The rows come from 5 hidden closed curves, with some noise, and rows from the same curve form a group. Each curve winds through 8 dimensions. The rows are also pushed far along 6 directions, which tell nothing about the answers.
In the rows, 128 means zero.
Known rows, each followed by its group:
[125 160 127  55 130 201 132 146 118  94 168  90  99  85 131 157 174  66
 148 140 134 190 134 125 132 118 166]	K_178
[111 144 123 153 106  99 121 120 143 136 115 148 121 141 129 110 133 143
 151 115  95 156 115 165 119 122 122]	K_474
[137 137 125  89 145 120 130 111 125 119 155 147 128 140 138 109 125 129
 132 139 149 175 138 144 129 111 106]	K_178
[140 168 132 127 186 123 179 104  92 114 149 141 140 136 150  94  97 162
  59 148 209 141  83 106 116 147   4]	K_342
[138 162 144 105 145 141 154  89 158 146 174 131 169  91 143 143 165 124
  88 120  85 147 125 108 131  64 175]	K_342
[121 123 134 125 151 141 130 151 117 106 132  98 132 122 121 159 142 107
 118 140 114 110 136 149 134 136 165]	K_178
[127 135 108 146 138 115 139 141 129 110 132 138 134 154 122 129 114 116
 119 141 122 117 136 151 112 132 137]	K_178
[111 125 157  41 170 161 129 108 165 113 149  48 140  50  95 123 172  88
 115  86 119 154 121 127 171 153 157]	K_288
[142 100 103 134 126 136 115 131 149 151 138 132 125 114 131 118 113 124
 113 120 146 103 122 100 129 122 112]	K_288
[123  91  95 144 113 203  90 170 176 217 111 133  49  73 128 132 134  87
 109 113 102 148  98 103 138 119 164]	K_474
[137  99  97 165 148 148 142 170  92 137 112 141  86 135 169 139  99 153
 100 141 200 112  73 117 113 146  33]	K_342
[127 138 133 166 152 113 151 130 130 130 119 138 155 124 135 147 117 149
  97 142 120  86 113 132 125 103 151]	K_342
[118 134 135 129  97 122 100 122 129 117 133 103 132 104 110 117 138 119
 164 122 117 133 142 137 135 143 128]	K_474
[134 145 112 129 160 140 163 137 125 127 131 138 116 141 148 146 119 119
  84 148 137 127 129 125 123 117 130]	K_588
[114 120 132 124 107 137  89 145 153 144  98 106  93  96  95 102 138 108
 156 118 111 148 114 149 153 158 145]	K_288
[119 166 159 113 156  99 167  96 108  78 144 131 194 142 135 162 135 144
 129 137 110 115 152 139 121  90 168]	K_342
[149 129 117 112 140 143 165 130 152 151 103 145 115 111 138 123 121 126
  95 119 144 144 108 104 135 115 131]	K_342
[117 136 123 100 126 135 131 117 120  92 155  93 138 134 132 170 152 109
 152 121 114  91 175 114 129 127 162]	K_288
[128 138 144 103 124 163 111 126 145 126 150 141 153  83 105 116 120 103
 147 138 135 151 118 115 128  87 179]	K_178
[114  93 145 157 117  73  92  90 173 178 101 138 164 138  77  60 101 151
 127  77  88 103 141 129 137 167 129]	K_288
[120 155 127 137 156  99 168 116 102 104 124 135 133 187 142 144 117 140
 101 143 127 105 160 136 119 148 118]	K_588
[139 139 100 174  93  57 127 110 124 131 101 124 108 201 137 141 126 155
 138 144  98  33 218 116 135 166 139]	K_342
[156 107 123 127 155  99 137 111 134 141 128 146 148 117 146 112 104 163
  96 125 168 123 107 124 137 108  70]	K_178
[114 135 132 143 139 110 128 117 131 137  89 124 121 120 127 125 122 153
 134 116 131  97 121 123 136 145 116]	K_474
[120 124 114 174  84 129 101 175  67  86 126 118 104 188 122 161 124 115
 173 166 128  85 166 147 103 172 126]	K_178
[146 139 135 128 126  48 143  68 150 128 123 198 182 173 138  90 113 189
 142 112 125 139 122 136 119  78 102]	K_588
[158 113 140 157 134 141 140 165  54 112 114 112 114 148 143 134 108 151
  99 168 201  95 108 100 123 178  43]	K_178
[153 125 119 109 155 129 134 139 118 121 120 120 111 133 120 108 113 122
 104 155 170 115 144 124 139 160 109]	K_474
[121 149 128 122 132  95 128 116 142  99 121 149 150 117 124 125 129 138
 161 129 116 147 119 172 124  86 152]	K_178
[117 134 123 130 125 127 135 126 159 122 127 146 148 137  97  96 116 110
 128 115 115 147 100 140 117 128 148]	K_288
[138 113  97 157 126  93 118 111 163 174 104 164 108 154 140 113 114 155
 115 117 113  93 136 117 133 117 120]	K_588
[105 128 147 142 151 116 143 121 105 125 108 139 142 146 136 143 109 155
 122 115 135 114 121 126 121 131 112]	K_588
[108 152 135 111 129 104 145  98 150 105 116 150 164 135 132 164 154 138
 175  99  68 120 154 142 113  76 212]	K_474
[155 121 141 151 166 143 187 142 126 155 107 165 146 124 172 167 133 169
  55 141 140 114  58 102 128  67 144]	K_288
[139 128 123 153  90 138 100 135 119 117 167 175 171 104 115  88  95 119
 162 137 150 182  96 144  83  84  89]	K_288
[120 126 109 137  91  95  95 108 159 131 140 105 130 124 120 122 150 123
 162 106  80 107 169 143 134 136 144]	K_474
[116 130 128 166 126  96 132 122 142 135 110 160 151 158 100  97  93 137
 122 123 113 116 122 141 115 134 135]	K_588
[141 140 157 132 126 183 150 155  99 116 146 144 158  97 152 199 136 110
 120 161 118 143 121 110 112  46 205]	K_474
[113 147 100 145 129 149 139 148 112 126 112 100  70 140 141 145 132 119
 119 135 142  99 131 110 129 177  97]	K_588
[123 126 117 123 136 133 148 139 122  98 114 137 142 144 122 165 121 108
 140 110 119 122 138 133 104 117 151]	K_178
[118 113 122 182  96 163 121 148 123 189 110 137  82 148 171 197 161 144
 121 121  66  74 143  81 120 108 186]	K_342
[137 126  98 152 119 138 131 140 105 123 132 143 112 155 145 154 107 128
 126 150 155  78 152  92 110 131 111]	K_288
[117 168 151  97 117 143 144 130  89  62 130 109 137 124 131 155 146 123
 177 141 143 152 130 138 122 125 136]	K_342
[129 111 105 174 157 165 151 152 120 164 130 163 120 122 176 173 112 152
  80 129 148  89  73  90 103  83 107]	K_588
[130 120 147 133  94 149 119 145  98 128 126 147 122 167 122 128 127 127
 150 141 133 142 128 110 115 140 134]	K_288
[134 124 150 116 151 115 119  96 145 145 130 131 158 109  96  72 102 140
 111 125 155 122 122 108 142 145 111]	K_178
[115 123 161  86 124 131 103  88 163 160 146 118 142 100 108  98 151 122
 136  89  93 176 135 120 148 122 149]	K_342
[120 130 142 135 111  70 160  70 148 145 119 163 174 179 139 105 138 179
 134  71  81 131 134 117 114 121 117]	K_342
[148 147 118 110 128  99 144 109 133 101 138 138 150 157 122 111 130 127
 139 138 125 125 163 138 120 131 140]	K_474
[118 146 134 101 162  91 148  79 130 105 167 118 170 139 130  94 130 144
 112  98 132 156 134 146 119 147  63]	K_288
[117 120 103 126  98 144  89 153  84  88 167 117 105 160 139 159 135 103
 184 154 133 122 177 146 107 140 126]	K_474
[139 132 128 195 101 138 125 188  61 104 105 170 113 168 166 198 122 157
 161 196 134  96 120 145  95  85 158]	K_474
[135 114 144 106 136 141 107 126  98 136 145 125 104 131 142 114 128 142
 131 148 166 153 126 125 143 144  82]	K_178
[117 135 124 144 144 136 155 139 121 127 111 120 112 167 131 151 133 128
 100 136 112  85 137 114 129 153 156]	K_288
[121  97 134  76  95 185  82 160 164 127 149  69 110  65  93 139 175  56
 168 110  87 174 138 148 155 132 216]	K_342
[123 130 132  80 151 190 131 144 135 106 156  88 132  55 121 153 150  89
 124 121 150 146  95 114 138 110 149]	K_288
[122 125 124 127 131  83 112  63 215 164 144 143 189  76  89  32 111 150
 121  69 121 128  84 119 137 119  97]	K_178
[135 106  80 181 124 127 110 160 181 173  83 137  92 117 112 114 123 125
 117 122 102  59 112 123 127 146 168]	K_474
[122 123 140 121 100 101 111 112 148 109 161 149 178 119 104  79 121 124
 159 104 114 211  95 183 113 103 106]	K_588
[122 108 125  93 166  95 139  94 170 121 126 108 171 117 102 115 123 117
 111  73 108 116 145 137 137 134 137]	K_178
[144  97 106 190 127 129 125 151 182 170 123 152 163  67 119 105 113 142
  90 107 120 115  33 134 115  87 122]	K_178
[139 119 102 132 150 113 140  92 187 170 140 133 146 118 129 101 139 146
  82  93 112  76 108  88 132 126 122]	K_588
[122 145 154  88 133 149 120 138  91  86 117 108 116 110 129 165 141 116
 168 154 150 147 140 141 144 116 152]	K_588
[128  75  87 175 101 156 101 182 129 151 110 142  89 111 132 111  97 127
 141 120 171 124  62 132 110 146  64]	K_342
[149 139 123 102 138 125 141 127 121 110 135 121 125 147 125 122 133 114
 123 146 138 124 167 126 132 148 139]	K_474
[139 130 127 141  71 172 107 169  88 103 141 142 111 129 133 134 134 120
 176 159 162 159  91 120 104 118 105]	K_288
[119 131 139 119  52 129  83 161  57  40 152 118 128 170 108 132 129 104
 241 168 152 164 163 176 105 156 111]	K_342
[125 136 178  42 138 171 143 128 119  95 160  84 148  82 126 162 180  80
 136 120  98 228 138 155 150  95 196]	K_588
[122 103 160  69 188 213 138 155  98 139 129  63  95  87 127 178 142  84
  80 136 156 110 152  77 162 161 167]	K_342
[118 145 123 105 127 132 128 136 139 118 100 121  98 121 130 156 149 112
 155 126 100 146 146 151 139 114 177]	K_178
[141 129 144 128 113 103 127 125 117 113 121 103 141 130 108 111 116 125
 127 141 140 121 155 135 143 157 117]	K_588
[147 124 128 115 123 113 125 115 129 111 157 126 160 107 130 103 133 140
 135 123 150 145 110 137 122 117  85]	K_474
[126 100 100 135 102 128  87 147 140 134 122 183 115 152 123 113 120 126
 190 124 117 150 122 157 100 104 146]	K_474
[139 105 115 104 149 104  99 115 153 145 122  98 102 116  97  71 106 119
 108 124 164 124 144 132 164 187  73]	K_588
[134 117 139 125 142 135 123 132 105 144 107 159 103 143 136 104 102 149
 122 142 175 159  99 120 131 135  70]	K_588
[130 139 144  59 204 102 170  62 173 137 163 127 179  95 136  88 134 143
  68  83 137 184 104 134 146 101  91]	K_342
[115 114 111 154 109 136  96 149 121 115 128 107 116 121 120 149 127 118
 158 132 126  76 137 126 124 140 136]	K_288
[120 119 147 141 150 142 124 135 116 138 110 128 140 101 123 145 111 135
 117 131 138 108 114 118 128 117 139]	K_288
[116 115 154 119 111 181  93 147 137 150 136 107 128  62  90 108 119  85
 133 122 131 171 104 117 139 132 144]	K_474
[110 128  94 148 151 161 144 147 189 181 116 119  87 101 131 146 141  91
  75 103  75 117 112 123 133 121 184]	K_588

New rows. What belongs after each?
[122 127 131 112 186 125 173 113 149 135 114 116 151 133 140 158 159 145
  91  97  93  74 134 111 130 126 184]	K_474
[148 174 122 128 130 102 164 111  92  75 147 148 152 175 164 160 147 164
 138 169 145  93 137 118 111  99 120]	K_588
[138 113 144 130 119  78 113 119 115 111 125 121 151 167 119 110 140 156
 154 132 113 107 159 155 131 157 128]	K_474
[126 141 135 141 129 104 134 131 112 119 107 149 124 145 145 133 135 156
 142 140 120 147 115 161 124 114 125]	K_474
[119  89 104 187 117 153 117 162 164 196  96 156  98 125 112  97 101 123
  95 105 114 117  73 112 115 147 127]	K_342
[142 119  82 153 120 174 134 152 170 167 155 135 113  69 172 188 158 110
 102 121  89 114 101 111 115  43 185]	K_474
[104 140 150 137 139  76 148  85 129 112 115 158 184 151 123 114 105 168
 141  95 116 133 118 147 113 109 110]	K_588
[105 170 121 139  87 109 129 123  98  93 134 138 108 185 149 165 155 129
 184 142  81 141 179 160 106 120 156]	K_474
[116 142 135 112 136 105 154  88 135 142 107 102 114 143 137 124 142 144
 116  85 116 115 158 101 145 171  99]	K_588
[116 135 113 125 101 165  98 152 146 146 134 124  87 100 104  89 132  88
 146 127 123 187 103 145 126 152 116]	K_474
[153  95  95 140 141 183 127 184 121 152 118 166  88 121 171 182 144 131
 125 152 134 118  96 121 106  74 172]	K_474
[140 149 131  89 161 160 150 149 110  90 119 123 123 108 127 145 138 112
 135 157 158 138 117 136 126 121 156]	K_474
[137  89 124 138 156 135 133 160 103 147  67  87  73 154 120 156 115 120
  88 123 146  65 165 100 149 211 108]	K_178
[ 89 123 144 110 142 121 128 109 143 133 109  91 121 132 129 182 161 119
 139  88  56  97 182 134 148 131 207]	K_588
[110 153 147  79 135 141 123 120 140  99 120 116 138  92 110 135 145 108
 173 116 113 163 136 148 136 109 177]	K_474
[145 147 139 135 145  21 162  54 124 102 151 172 207 219 152  99 134 213
 116 121 116  97 142 139 112 111  81]	K_588
[106 145  90 162  79 138 119 136 174 123 136 164 143 109 104  91 117 106
 176  99 105 157  71 147  85 105 132]	K_342
[153 111 111 130 161 160 146 148 159 192 107 152  89  83 161 120 135 146
  70 120 146 157  55 114 138  99 102]	K_474
[138 110 120  86 132 136 118 132 120  96 161 145 146 153 135 145 154 119
 169 132 115 146 152 151 107 101 169]	K_474
[111 121 131  52 150 167 125 132 170 155  97  29  48  97  99 130 181  66
 106  95  89 129 188 114 194 221 196]	K_342
[134 179 138  54 149 112 162  75 154  72 172 129 190  89 104  62 131 121
 138 104 168 207  82 141 124 112  73]	K_588
[145 142 107 139 124 150 143 155 120 121 127 134 109 139 137 143 134 115
 124 155 133 111 133 119 113 130 147]	K_474
[152 106 108 117 139 155 129 149 131 117 161 180 157 111 143 121 123 132
 138 133 158 162  71 138  90  70 119]	K_474
[121 115 148 122 178 138 133 134 134 153 113 119 126  96 125 131 112 125
  80 135 134 138 114 141 151 119 142]	K_474
[106 119 124 133 154 117 114 113 175 160 131 137 143  84 107  86 102 120
 104  96 116 168  93 159 137 111 113]	K_474
[107 141  85 177 100  81 122 109 158 145 104 121 100 168 120 102 124 144
 138  96  97  70 147 126 124 187  93]	K_588
[149 137 134 104 154 127 179 115 127 130 105 145 125 132 145 113 116 145
  95 119 170 149 110 103 132 130  90]	K_342
[150 140 105 138 127 140 136 149 130 134 110 128  92 114 123 106 108 115
 107 157 169 125 116 117 138 151  97]	K_342
[149 134 104 134 116 124 130 139 144 126 128 149 127 136 121 113 122 114
 134 144 126 121 136 129 115 123 147]	K_474
[136 143 131 116 115 141 121 140  85  90 151 103 120 118 145 155 141 123
 153 155 158 136 143 130 127 130 104]	K_474
[152 117 121 130 153 101 156 125  76 104 140 127 132 193 181 175 149 177
 115 148 146  64 170 114 115 139 100]	K_474
[119 124 132  84 171  80 127  85 162 133 128 102 137 129 119 120 134 126
 110 106  97 121 191 153 162 142 154]	K_474
[144 119 173  76 145 125 118 117  84  96 153 102 150 122 133 130 141 144
 136 144 165 154 143 134 148 135  97]	K_178
[117 144 161  89 146 118 147  71 159 142 138 129 174  93 123 113 137 135
 117  79 104 167 127 115 138  98 137]	K_474
[142 149 124  90 128 150 142 127 135 110 150 124 128 121 124 124 145  96
 129 138 124 166 143 126 125 119 155]	K_474
[123 113  95 146 101  62 122  95 181 142 146 149 152 171 144 133 157 154
 145  88  52 103 151 156 122  95 159]	K_288
[153 125 115 107 148 112 127 125 152 124 130 150 145 108 109  85 101 119
 121 140 158 152 122 148 131 113 122]	K_474
[149 121 143 130 141  98 119 116 120 138 109 148 129 152 127 100 122 171
 117 152 157 110 112 124 146 138  97]	K_588
[118 145 112 116 132 153 159 123 178 135 135 137 145 120 118 144 146  94
 113 103  78 125 121 113 117  94 211]	K_288
[131 133 102 149  81 108 110 118 146 141 139 151 120 161 121 103 121 119
 153 123  99 132 164 127 110 133 130]	K_474
[142 152 184  87 156  87 166  82 117  80 156 154 233 126 121 115 120 150
 127 127 128 182 130 154 119  68 145]	K_474
[118 157 151  68 162  87 170  58 132 113 127 107 149 142 127  90 133 150
 110  78 144 163 147 119 142 171  59]	K_588
[154 129 129 117 181 104 180  90 152 180 112 138 122 117 171 103 136 182
  45  97 146 137  91  97 146 126  56]	K_474
[122 123 131  80 167 214 137 168  84  94 174 116 120 105 146 178 142  87
 126 152 162 166 114 123 108 106 146]	K_474
[131 110 109 128 131 142 106 133 169 177 131 145 102 119 109  79 115 106
 106 123 122 152 119 126 135 137 133]	K_178
[141 139 102 152 115  64 113 110 159 113 106 174 155 121 102  51  85 157
 161 126 165 139  91 167 115 122  63]	K_474
[121 144 126 130 151 126 162 124 122 121 120 121 126 163 125 130 125 129
  99 128 133  98 130 108 125 161 127]	K_288
[134 103 129 166 122 140  95 169  77 135 125 149  94 166 131 107 104 147
 127 174 180 128  90 137 119 165  59]	K_588
[126 131 129 153 134 121 125 137  65 114 142  88 107 175 161 187 143 139
 118 157 118  58 211 116 124 169 118]	K_288
[152 132 145 137 158 143 167 121  95 150 133 132 137 134 164 156 115 148
  62 147 154 106 137  77 129 118 104]	K_474
[120 145 125  74 132 171 102 158 104  90 130  83  72  94 126 168 152  78
 170 162 143 150 170 149 149 137 167]	K_474
[135 147 159  97 164 150 143 127  79 111 125 102 112 130 150 176 136 137
 113 173 163  90 174  97 152 133 153]	K_178
[109 151 117 117  98 132 129 116 135 118 128 140 116 132 122 118 127 112
 167 104 121 169 133 130 115 128 117]	K_588
[110 160 137 122 143 115 154  94 126 113 143 150 170 134 134 132 127 137
 137 104 104 153 134 134 100  98 132]	K_288
[139 154 107 141 108 156 160 132 123 141 138 178 115 139 194 209 156 133
 135 136  87 140 142 107  99  30 187]	K_474
[140 118 128 143 130  95 109 124 124 133 125 145 129 166 122  96 125 161
 124 152 140 100 114 132 134 150 102]	K_588
[118 167 156  93 148 144 171 126  78  74 121  88 126 131 153 184 162 133
 136 139 139 119 145 114 134 137 139]	K_342
[119 118 127 164 147 118 124 143 124 148 107 145 121 128 136 146 102 137
 109 145 123 111 128 145 128 109 141]	K_474
[130 133 169  53 159  95 113  87 129 101 135  92 141 144  97  93 155 135
 136 132 131 139 163 142 171 171 139]	K_588
[138 124 194  66 186 112 155  75 146 135 148  98 202  82  98  77 125 134
  67  99 140 170 118 118 162 137 115]	K_474
[111 127 149 135  88 107  95 139  64  82 144 129 126 195 120 124 123 131
 188 154 132 164 161 175 112 159  98]	K_588
[161 127 117 107 185 135 174 122 167 159 115 108 122 102 142 132 149 131
  51 122 126  93 123  98 150 131 156]	K_474
[128 134 108 140 112 148 122 142 136 156 120 130  78 126 142 128 141 120
 123 127 114 148 124 127 128 136 122]	K_474
[135 140 133  87 143 122 158 118 124 121  98 104  97 143 130 118 136 126
 118 121 147 134 156 113 151 176 111]	K_342
[126 130 132 115 127  88 120 110 138 131 113 136 118 152 128  97 140 153
 145 116 114 155 132 162 136 145 108]	K_474
[106 161 125 149 124 119 158 128 144 110 123 167 162 135 130 144 125 127
 139 121  90 149 106 155 100  74 176]	K_588
[127 141 159 133  98 124 142 124  93 115 108 132 135 141 141 154 134 145
 152 128 120 147 140 123 126 115 130]	K_588
[145  94 128 130 117 185  86 201  52  97 136 138  88 120 136 140  96 117
 155 200 231 158  81 139 124 128  63]	K_288
[127 149 102 128 129 141 137 127 144 129 129 108 104 120 136 137 147 119
 120 124 126  95 128 103 133 144 127]	K_588
[153 123 120 145 140  97 151 106 155 150 130 161 167 138 137 124 112 143
  91 127 108 101 147 117 124  90 156]	K_474
[126  95 120 144 125 110  88 127 153 159 135 129 114 156 108  86 132 138
 119 126 111 104 121 136 137 167 118]	K_588
[157 153 129  88 116 169 129 152 102  72 169 172 157 110 117 117 102  83
 164 178 179 214 118 146  99  67 139]	K_474
[125 138 155  90 138  86 118  85 104 110 144 133 145 190 101  60 103 141
 139 133 154 155 177 135 134 190  73]	K_178
[143 142 136  75 140 130 131 125 108  92 145 105 123 146 110 108 131 101
 137 151 151 149 176 133 136 167 131]	K_474
